All groups share one centre, and each spreads out both ways along 5 directions, with some noise.
In the rows, zero is written as 128.
Known rows, each followed by its group:
[ 88 186 125 163 170 140 107  79 153 192 180 126 155] : tiden
[149 160 114 117 173 141 147  61  97 137  96 159 119] : vime
[122 132 110 117 176 119 127  67 169 193 118 134 157] : Raruv
[151 151 129  83 169  85 112 127 135 162 156 127  80] : Raruv
[155 149 104 121 153 159 152 120  61  91 122 158 164] : tiden
[179 101 125 112 157 127 138 125 112 111  98 106 183] : Biso
[140 100 130 126 134 130 153 122  91 103  90 141 117] : Biso
[151 160 118  89 157 115 148  96 122 136 122 132 104] : Biso
[151 128 114 101 194 101 128  86 157 200 143 120 142] : tiden
[179 140 117  93 179 118 133  82 110 125  65 150 120] : vime
[174 112 110 101 133 143 185  73 121  66  76 132 165] : Raruv
[171 141 127 111 127 137 155 115 106  82 105 139  64] : tiden
[104 166 136 198 134 157 103 101 129 140 145 120 137] : Raruv
[119 170 117 129 145 130 134  82 156 148 145 140 116] : tiden
[148 130 118  92 153  90 139 130 165 148 175 131  80] : vime
[163 105 153 134 141 145 123  77  99  90  21  94 209] : vime
[101 156 153 195 144 148  59 138 117 168 160  91 132] : Raruv
[153 131 144 118 122 119  96 119 112 134  61 102 128] : vime
[121 148 110 168 179 161 116  64 123 165 113 150 165] : Raruv
[ 85 156 111 116  58 168 139 108 137  73  91 148 217] : tiden
[147 122 150  90 108  88 134 144 156 115 117  86 108] : Raruv
[138  65 158 158  92 137 127 149  94  88  53 102 162] : Biso
[161 156 109  96 167 118 134 116 119 140 131 152  81] : vime
[105 166 130 186 126 162 113  68 140 148 119 118 159] : vime
[134 178 112 129 170 135 139  88 119 146 159 149  88] : Raruv
[150 149 114  96 166 106 145  93 138 138 117 147 111] : Biso
[174 101 148 102 104 132 134 139  82  84  59 116 119] : Biso
[155 157 120 147 177 139 114  91 170 142 162  79 200] : Biso
[102 197 106 145 132 168 130  80 115 127 159 162 148] : tiden
[165 155 111 113 161 143 158 117  80  91 116 154  88] : tiden
[130 169 124 152 156 149 116  69 106 130  95 142 115] : vime
[135  98 131 151 160 135 134 109 137 132 118 113 181] : Biso

New rows, each followed by its group:
[131 119 142 134 143 140 145  69 145 133  89 106 198] : vime
[149 118 141 127 152 139 138  60 130 120  57 111 213] : vime
[146 113 130  89 137 107 141 129 162 136 135 110 149] : vime
[112 174 139 197 137 169 112  97 112 125 144 120 132] : Raruv
[149  86 123 110 187 112 104 116 129 184  85 109 171] : Raruv
[181 160 130 142 155 130 151 104 107  98 134 141  41] : tiden
[159 100 123 105 186 106 122 118 124 165 107  95 193] : tiden
[186 117 112 102 173 114 136 106 131 114 117  92 201] : Biso
[145 116 154 129  94 126 148 112 149  65  78  91 166] : Raruv
[135 130 111 106 198 107 118  90 147 199 121 146 134] : Raruv
[116 147 152 178 149 113  83  90 179 183 154  79 116] : tiden
[122 137 132 163 142 160 132  67 125 127  96 108 189] : vime
[153  93 134 116 159 128 116 116 123 135  71 110 189] : Raruv
[120 164 147 169 117 136  87 115 131 141 118  98 112] : vime
[117 156 118 152 165 144 150  89 117 145 152 169  88] : Biso
[ 89 173 133 169 148 143  98  89 162 188 169 106 149] : tiden
[131 128  97 148 185 141 145  92 134 148 151 154 151] : Biso
[100 164 121 142 169 134 101  81 152 195 164 114 162] : tiden
[172 128 115 104 156 115 154 103 118 113 107 143  80] : tiden
[166 147 109 131 217 124 132 101  96 168 158 130 107] : tiden
[101 157 124 168 135 170 105 106 111 131 150 110 197] : tiden
[186 110 147 111 172  99 143 121 124 127 109  95  84] : tiden
[138 163 118 142 138 160 138 113  86  82 121 138 146] : tiden
[ 88 181 120 178 116 177 108 102 117 130 153 114 176] : tiden
[159 215 127 142 152 154 105 109  98 112 158  94 125] : Biso
[108 144 147 157 131 123 121 120 171 141 165 106 128] : vime
[141 134 171 188 141 128  91 117 135 149 135  58 125] : tiden
[118 190 133 171 137 138 107 132 120 143 189 130  80] : Raruv
[128 168 141 182 120 164  89  84 102 113  85 103 155] : vime
[134 134 164 148 107  84 117 105 187 131 111  83  79] : tiden
[162 127 125 141 201 133 117 105  89 163 143 117 157] : tiden
[ 96 174 150 170 127 127  77  57 189 187  96 109 107] : vime
[175 118 115  72 130 120 161 121 103  76  68 140 128] : tiden
[148 150 146 112  76 119 166  93 163  72 113  97 124] : Raruv
[120 102 123 159 164 149 147  90 127 152 130 152 157] : Biso
[110 152 136 136  92 123 110  98 184 133 115  96 146] : tiden
[122 139 132 154 149 123 124  93 183 163 137  92 180] : Biso
[115 143 149 165 152 123  90 101 170 193 150  79 144] : tiden
[107  81 144 139 111 122 143 113 128 146  82 156 106] : Biso
[104 129 121  77 113 107 129  90 192 158  99 140 183] : tiden
[107 136 169 173  76 135  92 122 161 102 107  82 132] : tiden
[172 162 130 157 170 148 136 113  80 108 140 121  67] : tiden
[126 138 140 150 122 121  92 138 146 146 126 111  92] : vime
[166 160 117 130 138 144 169 114  77  66 112 159  89] : tiden
[142 158 113  88 143 123 164  87 128 120 113 165  95] : tiden
[125 133 169 108  86  81  96 148 186 122 141  64 108] : Raruv
[163 157 110 108 175 117 115  97 146 135 148  98 164] : Biso
[137 180 128 117 122 125 132 114  84 108 109 160  49] : Biso
[ 93 153 114 121 110 153 121 106 127 131 121 132 215] : tiden
[171 149 141 177 165 158 111 138  62 100 133 104 130] : tiden
